The rows come from 4 hidden closed curves, with some noise, and rows from the same curve form a group. Each curve winds through 6 dimensions. The rows are also pushed far along 4 directions, which tell nothing about the answers.
Some rows, each with its group after it:
[ 15.7  21.5  -3.1 -14.0   4.2   0.7 -26.6   4.4   4.9   4.5 -20.7   2.6
  13.8  -9.7  -8.9 -29.8   5.2  24.1  23.8] => G
[ -8.8   0.0  24.0   8.6  -7.5  -3.8   6.5  11.5 -27.1  48.4   4.6  15.6
 -32.1   6.3 -20.8  14.5 -10.6   4.8  -6.7] => G
[ 13.2   0.6  17.0   1.6  -2.6 -11.9   6.3   2.4 -16.6  12.3  -4.9  20.4
 -33.4 -14.6 -10.8  -8.5 -24.5  28.0  15.4] => G
[  0.0 -18.1   0.2 -16.4 -10.0  -0.4   4.0  -7.9 -11.7   3.6  18.8  13.1
   6.3  33.2  28.0   5.1 -10.1 -19.6  -6.3] => B
[  3.6  -9.6   0.6 -18.6   1.7  -6.8  -7.8 -10.5   0.5  -7.7   1.3  14.0
  21.8  10.4  10.2   0.5  -8.4 -20.6  30.1] => A
[  5.0   8.8 -14.5 -13.6   5.6   1.2 -16.1   7.9  13.7 -10.3  -6.8   9.9
  19.0   3.5  -0.6 -25.1  11.5   8.0   2.7] => C
[ -7.5   1.0  -1.2 -18.4  -8.4  12.5 -16.8  -0.3  -3.1   9.3   0.8   7.6
  21.9  19.6  -1.3   0.8  15.7  -4.5  -0.2] => B
[-14.5 -23.4   9.0  -3.3 -18.3   2.5  -4.1 -11.4 -24.7   3.2  24.0  14.2
   1.8  24.9  20.1   7.3 -11.8  -8.9   6.5] => A
[ -6.8  -1.2   5.2  -9.5  -3.4  10.3  13.3  -5.0  -7.0  10.9  -0.2   6.1
  -5.6  10.5 -16.9  17.7  -1.3  -2.8  -8.3] => A
[  9.8   9.3  22.7 -21.5  15.1 -21.4  34.7   9.3  -1.5  44.6 -10.8  53.6
 -49.2  -4.4 -48.7 -29.7 -51.7  27.8  31.0] => G
[ -3.7  -6.1 -21.7 -12.4 -10.8   3.2   4.5  -6.2  34.1 -25.0  -3.4  12.9
  -3.0  -3.6  -2.4 -34.1  17.5  15.8  -0.1] => C
[ 12.6  -1.4 -11.2  -4.6  -6.9  -0.8 -27.4  -5.7  10.0 -16.2 -14.1  -2.5
  21.0  -6.4  15.0  -2.1  25.0 -10.8  19.8] => B
[-13.7 -25.5 -27.0  -3.1 -14.3  10.8   1.5 -13.0  18.3 -16.1   2.6  24.4
   4.4  33.8  20.8   8.4  35.3 -34.7  -7.2] => C
[ 10.6  -8.8 -11.8 -11.5   2.4   5.0 -19.7 -11.3  18.3 -33.3 -11.3  -5.8
  42.0  -2.0  16.4  27.6  32.9 -36.7  14.5] => G
[  5.2  -0.9 -35.1  13.9  10.1  -5.1  24.2   3.1  40.4 -29.5 -11.3   6.1
 -23.7  -6.3   4.8 -29.8  12.5   6.8 -18.0] => C
[ 15.9   9.2   8.7  -1.1   3.3  -3.0 -29.8   6.3  -6.0   9.5 -15.2  -3.0
  18.1  -9.1   1.0  17.4  19.9 -10.1  14.9] => G
[-19.6 -22.5   0.7 -54.8 -18.7   8.4  -8.2 -20.9   4.5  -9.9   9.4  51.1
  33.2  30.6 -16.9 -14.1  -5.1 -12.6  43.0] => B
[-18.3 -21.5 -32.3  -0.6 -16.0   2.8  -5.5 -13.1  32.1 -24.2   2.5   4.2
  17.7  19.1  18.4  -4.1  38.2 -39.8   4.2] => C
[ -0.3   9.8  34.8   7.1  -9.0  -1.0 -13.4   5.7 -44.4  39.5  -3.9   7.9
 -23.0 -11.3 -25.7   8.8 -20.7  28.7  18.6] => B
[-28.6 -30.1  17.2  -6.6 -23.8  21.2   2.7 -26.4 -33.8  10.7  25.8  10.9
   9.0  37.6  10.1  41.8  -5.3 -24.3   5.1] => A
[ 15.7   3.8  13.7  25.4  -0.5  -1.3  -4.9   2.8 -20.1  -4.3  -5.5 -18.4
 -20.0 -25.6   7.8  20.5  -2.3  18.1  -8.8] => G
[  5.0  -6.1 -26.9  13.3   9.1  -6.4  19.3  -2.2  25.0 -35.3   6.9 -26.7
   3.9   0.0  31.2  -4.0   2.1 -20.3 -26.6] => B
[ -1.5  -9.1  -0.4 -38.3   1.4  -6.1  10.6  -3.6   3.1   4.8  10.1  40.6
   5.9  25.7  -4.5 -28.2 -28.1   2.2  18.4] => G
[  7.7  21.4  -9.6   4.9   6.8  -3.0 -14.5   4.1  15.1  -3.2 -23.2 -19.9
  10.0 -21.5 -13.3 -17.1  12.8   7.4  16.6] => G
[ -1.9   4.5  -1.3   1.9   1.8   0.0  -1.0  10.4  -5.9  13.0   1.1  11.4
 -10.4   9.2  -3.4 -12.0  -2.2  10.5 -10.6] => C
[ 21.5  13.8  10.5  -7.5  -6.0  10.5 -31.5   4.1 -13.1 -12.1 -17.3 -11.5
  13.9 -26.2  -6.8  11.7  19.8  28.6  -0.1] => A
[ 14.9  28.6 -34.5  20.7  31.4  -0.2  -2.1  13.0  45.3 -31.0 -19.6 -48.2
  24.2 -22.3  12.2 -15.2  28.5  -7.1 -24.0] => A
[  5.3   1.0 -17.9  13.7  -0.2 -10.2  -9.1   7.9  13.0 -12.2  -0.9  -8.7
  -0.5  -4.8  19.1 -17.1  12.5  -5.2  -6.9] => B
[  4.6  -2.3 -16.9 -14.0  -6.4  11.1  -1.7 -14.1  18.0 -15.2  -7.1  -9.6
  13.9   9.0  10.1  -0.6  20.3 -10.4  -1.7] => B
[ 10.0  10.2  -9.0 -17.5  -7.3   5.1 -24.8   0.4   7.7  -7.3  -6.9 -10.2
  22.1  -1.2   5.6 -23.3  15.1  13.2   2.6] => B
[  1.2  12.7  -0.5  19.1   8.3  21.9  -5.0  -8.1  -2.6 -16.5  -4.6 -37.6
  11.4 -12.5   8.6  17.8  12.6  16.1 -16.0] => A
[  7.5   5.6 -28.7 -26.8  -3.4  -1.3  -2.5  -7.5  38.5 -23.7 -10.7  -1.0
  16.3   0.4   2.0 -48.5  10.6   6.8  12.1] => B
[-13.2 -21.8 -43.2  -9.8 -10.9  -7.8  12.4 -11.2  41.1 -49.7   2.4  26.7
   2.5  11.1  10.0 -43.1  11.0 -12.5  11.1] => C
[ 18.4  16.5 -22.9   3.3  30.2  -9.1  10.7   1.8  39.0 -29.8 -17.2 -16.4
  10.0 -20.4   4.0 -24.1  -2.3  -1.0   5.1] => A
[ 17.1   8.3  23.0  14.2  -2.2   1.9 -40.8   8.2 -40.0  -1.7   2.0 -27.7
  21.1 -17.5  21.5  30.9   4.3   8.2  -4.4] => G
[  7.4   1.9  12.4   0.6 -10.7  -0.9 -23.7  -1.9 -17.9  13.2 -10.3   4.0
  -0.6  -5.9  -1.6   7.0   5.0   4.1  21.1] => B
[ 20.1  19.8 -11.7  17.4  24.8   4.0   2.2  -0.7  22.1 -17.9 -23.3 -29.9
   5.2 -25.2   4.1   4.7  14.1   3.7  -3.7] => A
[ 11.5  18.5  12.4  24.0  15.9  -7.8 -17.0  14.5 -25.2  12.8  -9.2 -21.0
   3.4 -16.0   0.4  16.1  -9.4  -0.4   3.5] => C
[-11.3 -26.3   4.8  -0.3 -20.7  -3.1   1.7  -2.4 -20.0  22.4  17.9  38.8
 -21.3  34.8  16.2   4.5  -3.2 -13.6  -0.3] => C
[-14.4 -12.3  -3.4  26.7  -9.4   2.4  12.3   1.3   4.4  14.9  16.1 -21.1
 -15.9  12.8  21.8  21.7  19.6 -24.4 -35.1] => C
[ 15.2  28.4   1.7  -0.6  22.0  -1.3  14.1   3.1  12.6 -12.7 -16.6 -14.2
 -11.3 -36.0 -27.7 -30.8 -25.3  48.0   7.6] => A
[ -3.4  -5.9   5.9 -25.0 -12.0   7.9 -23.7  -6.7   5.7  13.0   1.0  10.0
  25.2  12.0   1.4   2.2  21.5 -10.8  16.7] => C
[ 17.0   9.8  28.0 -37.2   6.3  -8.6  -4.5  10.1 -23.3  40.8  -8.9  41.7
  -4.8   9.5 -28.9  -4.1 -28.6  12.7  26.9] => A
[ -9.9 -12.2   2.4   9.6 -13.8  -2.9   0.9  -0.1 -17.7  -1.1  18.1  -2.1
 -10.0   6.6  14.5  -2.3 -11.0   1.9 -10.6] => G
[-10.0  -2.4  24.1  -3.3  -5.0   7.8 -11.8  -7.5 -33.0  15.2   5.9  -6.3
  18.3   6.0  -7.7  35.5  -9.1 -14.7  16.8] => C
[ -2.3   6.8 -14.7 -16.4  12.4  -1.3   5.7  -2.3  27.0   5.1  -6.9  16.7
   9.0  14.9  -4.9 -32.9  -2.8  -2.2  17.7] => A
[  1.7  -6.3 -14.7 -28.5  -2.3  10.3   1.0  -8.8  21.0 -26.4  -1.2  18.5
  18.6  11.1   1.9 -13.8  11.0   4.8   0.7] => B
[ -1.3 -13.8  -1.9  32.6  -2.4  -7.7  23.6   2.2  -6.6 -16.4  14.9 -16.7
 -28.2  -9.3  20.4  19.0  -7.6  -4.9 -33.0] => G

New rows. What belongs after each?
[ 14.5  -8.8  31.0 -16.0 -13.7  -9.2 -19.6   4.3 -44.7  17.5   6.8  23.1
  -0.5   3.8   3.7  21.3 -19.5   1.3  13.7] => A
[-29.6 -33.8  22.3  -9.8 -30.9   6.5  14.8 -15.6 -31.5  31.3  21.3  35.0
 -20.4  32.4 -11.4  34.4  -8.9 -23.7   6.5] => G
[ 15.2  15.7  -4.7  17.7  18.8  -9.3   7.3  17.9  10.2   8.1  -8.4  -7.3
 -19.4 -12.1   2.3 -14.4  -2.8  15.8 -19.2] => C
[  1.1   4.1  40.8  37.4 -11.6   9.0 -10.5   3.6 -49.4  42.0   5.4 -35.2
 -24.9 -15.4   3.4  56.6   2.9   8.7 -19.9] => C
[ -1.1 -15.8  -3.6 -39.8  -7.6   2.2   6.3 -16.6  25.0  -6.6  -2.3  38.9
   9.2  15.0  -8.7 -17.0   1.7  -4.3  29.2] => C
[-13.9  -1.5  -6.1   2.0   1.9   4.2   7.1   5.3   8.9   3.6   4.4  -9.8
  10.2   9.4  -4.5  15.3  15.2 -24.4 -19.4] => G
[ 25.5  13.5  32.3  -4.6   4.8 -15.9  -5.1   9.3 -33.3  24.8 -11.6  18.1
 -28.1 -25.0 -20.8  -6.7 -38.1  39.3  26.2] => A
[ 11.6  -1.7   0.7 -38.0  -1.4   1.1 -16.0  -6.5  -2.5 -13.2   3.7  11.7
  34.8  12.4  10.2 -13.2  -9.6   0.5  17.7] => B
[  1.3  18.9  -6.8  -4.0  15.7   4.0   3.9  -2.2  19.6   5.9 -11.5   1.6
  -3.3  -5.5 -12.7 -39.4  -9.7  28.9  18.0] => A
[  6.5  13.4   1.0   4.0  -0.5   1.0  -7.5  10.5  -6.8 -22.4   1.2 -28.3
   6.4 -26.9  -4.8  -6.4  -2.5  28.5 -20.9] => A
[-24.0 -32.4  17.0 -14.6 -33.0  15.2 -16.5 -20.0 -27.7   9.0  14.8  18.0
  18.6  27.5   3.2  51.2  20.1 -38.9  13.6] => G
[ -5.1 -26.0 -18.7  23.1  -9.2  -9.5  31.4  -7.6   9.8  -0.4  12.5   7.3
 -36.7  22.7  31.9   7.4   1.4 -31.9 -21.3] => B
[-21.7 -27.4 -30.5  10.4 -16.9  -0.6  27.9  -1.7  18.4 -38.6  30.0  -6.7
 -10.5  16.8  26.6 -11.6   7.1 -13.5 -48.7] => A
[  5.4  14.3  10.7  11.7  15.2  -3.2  -6.0  17.8  -6.8   1.7  -0.5 -29.7
  14.1 -19.7  -5.5  25.6   3.3  -7.2 -19.8] => G
[ 19.2  36.7  15.2 -19.1  13.1  13.6 -49.9   4.6 -16.4  -0.2 -37.1  -7.9
  44.0 -27.4 -33.5   5.5  13.2  26.4  38.8] => C
[ 13.8  -7.7  11.8 -18.8  -2.9  -6.1  -4.9 -10.5 -11.7  12.6  -5.8  26.4
  -0.8   9.9   3.1   6.3 -13.4  -9.3  32.1] => B
[ 13.4   5.5  18.8 -23.1   0.3 -19.2  -6.0  16.3 -21.8  18.4   1.0  24.6
  -6.0  -3.4 -16.2 -16.3 -31.5  14.9  14.3] => A
[ -3.2 -10.7   2.5 -27.4 -20.3   9.2 -20.7  -5.2 -11.3 -24.9  10.3   3.2
  31.1   3.8   3.3   5.8   8.7   2.9  -1.7] => A
[ -9.3 -25.9  -6.8 -11.1 -10.8 -14.0  13.7 -10.9  12.7  -2.4  14.5  28.3
  -8.6  17.9  12.1 -13.9 -10.4 -23.3  17.7] => C
[ -6.8  -0.7 -28.8 -25.8   9.2   7.0  -0.3  -7.4  43.1 -43.4  -6.8   2.8
  42.6   2.6  -4.8 -18.4  20.3 -16.5   8.0] => B
[ -6.5   8.2   7.3  16.1  -4.3   0.3  11.9   1.4 -16.6   9.2   3.5 -14.2
 -24.3  -9.5 -11.7  -9.0 -20.3  26.8  -8.7] => G
[  5.7  -2.8   4.5  -1.3  -6.2   2.7  -7.2 -12.4  -3.9  -5.6  -8.9   4.6
  -1.9  -9.2  -2.4   2.5   1.3   8.9  22.0] => A
[ -6.8 -21.2   1.3 -23.2 -14.7   8.7  -4.2 -15.0  -5.5 -11.6   5.9  11.8
  25.7  21.1   4.5  33.4  13.3 -36.8   6.1] => A
[ -2.0   8.4  19.0 -27.3  -0.4  -4.7   8.3   4.1  -3.9  16.9  -5.7  27.2
 -13.1 -12.5 -45.9 -22.2 -26.2  32.0  22.9] => G
[-13.3 -20.3  -0.7  37.8  -8.1  12.2  29.5  -9.7  -4.6  -1.7  16.8 -25.7
 -28.4   8.3  25.1  49.7  15.8 -25.3 -47.0] => C
[-14.2 -26.0 -15.4   2.4  -7.6   3.1  23.5  -6.1   7.0 -25.7  25.8   1.3
  -0.3  22.7  26.7   7.4  -0.8 -21.0 -31.7] => G
[ -6.3   4.0  -5.0  25.9   1.6   9.6  17.9  -1.4   2.5   0.8   3.2 -12.9
 -29.8  -3.6   4.1  -9.9  -2.3  26.2 -23.7] => A
[-23.2 -33.5 -10.6 -24.4 -21.1   6.3  24.6 -12.4  13.0  -1.6  20.4  45.6
 -12.7  38.3   0.6  -3.0   5.7 -17.5 -10.5] => G
[  9.2   1.5  16.3  11.2   4.1  -9.5 -13.6   8.8 -21.6  23.8  -1.3  -1.7
   0.7   0.5   8.5  25.7  -2.8 -19.4   7.6] => G
[-22.6  -6.9  -0.1  19.0 -15.8  10.2  -7.9  -2.5 -16.7   5.5  11.4 -17.9
   3.7   9.9   4.8  22.7  15.4 -16.1 -15.5] => C
[-10.7 -19.0  21.5 -17.5 -17.0   6.4   6.3 -11.8 -20.6  24.8   5.8  35.7
 -12.4  19.8 -16.5  26.8  -3.3 -10.5  14.6] => G
[-11.3 -12.3  -5.2  -1.8  -4.6  -9.8  25.5   0.4  12.5 -14.2  13.4  11.3
 -16.1  -2.7  -7.1 -15.0 -15.4   1.0  -9.4] => G
[ 16.0   6.8  16.6 -11.4  -1.9  -2.2 -32.4   0.5 -18.3  10.3 -15.5   1.2
  22.0  -8.7  -3.5  21.1   8.2  -9.7  29.5] => A
[ -3.7  15.7   5.4 -19.2   7.3  -2.6   9.0   5.0  -3.6  28.1 -16.5  38.4
 -18.9   5.6 -44.2 -30.8 -22.6  26.6  28.6] => C
[ 21.9  14.1  16.2  10.4   2.7  -5.1 -30.5   7.7 -26.9  14.7  -9.7 -18.3
   7.4 -13.9  11.2  13.5   0.0   6.2  10.1] => B
[ 33.7  37.4  19.3   7.5  13.3  -6.3 -25.0  20.7 -15.9   8.8 -32.8 -26.5
  -1.2 -48.5 -26.0  10.2   2.6  32.2   4.5] => A
[ -3.8 -10.0   9.4 -38.2  -8.1  -8.2   2.7  -3.7   2.5  -5.1   5.2  37.5
   6.7   1.0 -23.4 -23.6 -22.6  11.1  30.9] => G
[ -5.8  -1.7  -4.0 -51.8  -8.6   8.2 -12.5  -9.5  21.2  12.0 -11.5  47.3
  19.7  20.5 -27.7 -31.4  11.6   5.7  38.4] => C
[ 28.5  23.3 -10.0 -47.9  28.3 -15.6   3.4  -0.8  43.7  -2.7 -31.9  49.4
   3.6 -12.5 -32.0 -76.1 -26.4  37.0  64.4] => A
[  5.8 -11.5   5.8 -11.6  -4.3 -11.5   5.2  -2.4  -1.4 -10.8   5.7  21.5
  -7.2  -5.0  -0.4  -9.5 -17.8   6.3  14.4] => G
[ -7.6   6.6   2.8  -1.2  10.4   6.8  11.3   0.8   0.8  -0.3  -1.1  -3.2
   5.7  -1.1 -18.0   7.9  -7.1  -0.9  -3.8] => B
[ -1.0   4.5  -4.6   8.6  -2.6  10.5  -9.2  -8.0  -0.8 -25.3 -12.3 -17.2
  10.5 -18.7  -7.5  13.3  14.6   6.3   4.4] => C
[ 13.5   5.5  -5.2  12.1  10.3  -9.4  -9.9   1.2  10.1 -24.5  -8.7 -22.8
  15.0 -24.6  12.3   3.5   4.7  -8.0   8.7] => C
[ -0.8 -15.1   9.5  -1.7 -10.1 -11.0   2.6   5.0 -20.3  12.2  17.9  23.6
 -16.1  14.7  13.1  -7.8 -21.0   3.2  -1.9] => G
[  7.4   1.0 -36.5  13.8  24.2 -16.1  44.9   1.7  52.6 -16.7  -5.1  11.8
 -35.3   0.2  11.1 -48.3 -10.6   3.9 -12.8] => A
[-14.5   2.7 -14.4 -23.8   2.5  -4.6  27.9   1.7  29.3  13.0  -4.3  39.9
 -20.6  14.7 -35.2 -49.0 -14.5  13.0  12.3] => B
[-14.3 -19.1  20.5 -14.4 -19.5  -2.7  -3.6  -6.4 -23.0  13.3  14.1  21.4
   1.3  11.2 -11.0  18.0 -10.1 -13.2  18.6] => G
[  5.5  10.7  15.2  14.8  -0.4   0.5   2.5   8.8 -26.7  36.0  -1.7   2.3
 -32.4   3.3  -3.9  -0.4 -13.8  25.0 -10.5] => G
[-10.6   2.9  21.1  14.3  -0.7  -4.6  18.1  13.9 -28.3  24.3  12.9  13.5
 -39.1  -4.1 -21.6  -7.8 -34.4  35.3 -14.6] => B
[ 14.3  14.3 -10.3 -36.7   2.4   3.6 -26.4  -8.7  19.0  -7.9 -21.3  -1.5
  42.8   0.1  -5.8 -18.1  15.9  -5.8  33.7] => B
[-11.0 -10.9  -3.4 -10.2  -1.8 -15.9  36.6   2.9  13.9  -3.4  13.8  26.8
 -30.4   0.4 -18.1 -33.1 -32.1  12.9  -2.2] => G
[-17.1 -11.9 -32.4 -12.3  10.8 -13.1  40.6  -2.4  44.1 -16.9   7.8  22.5
  -6.5  20.3  -4.8 -41.2 -16.3 -21.7   1.5] => C
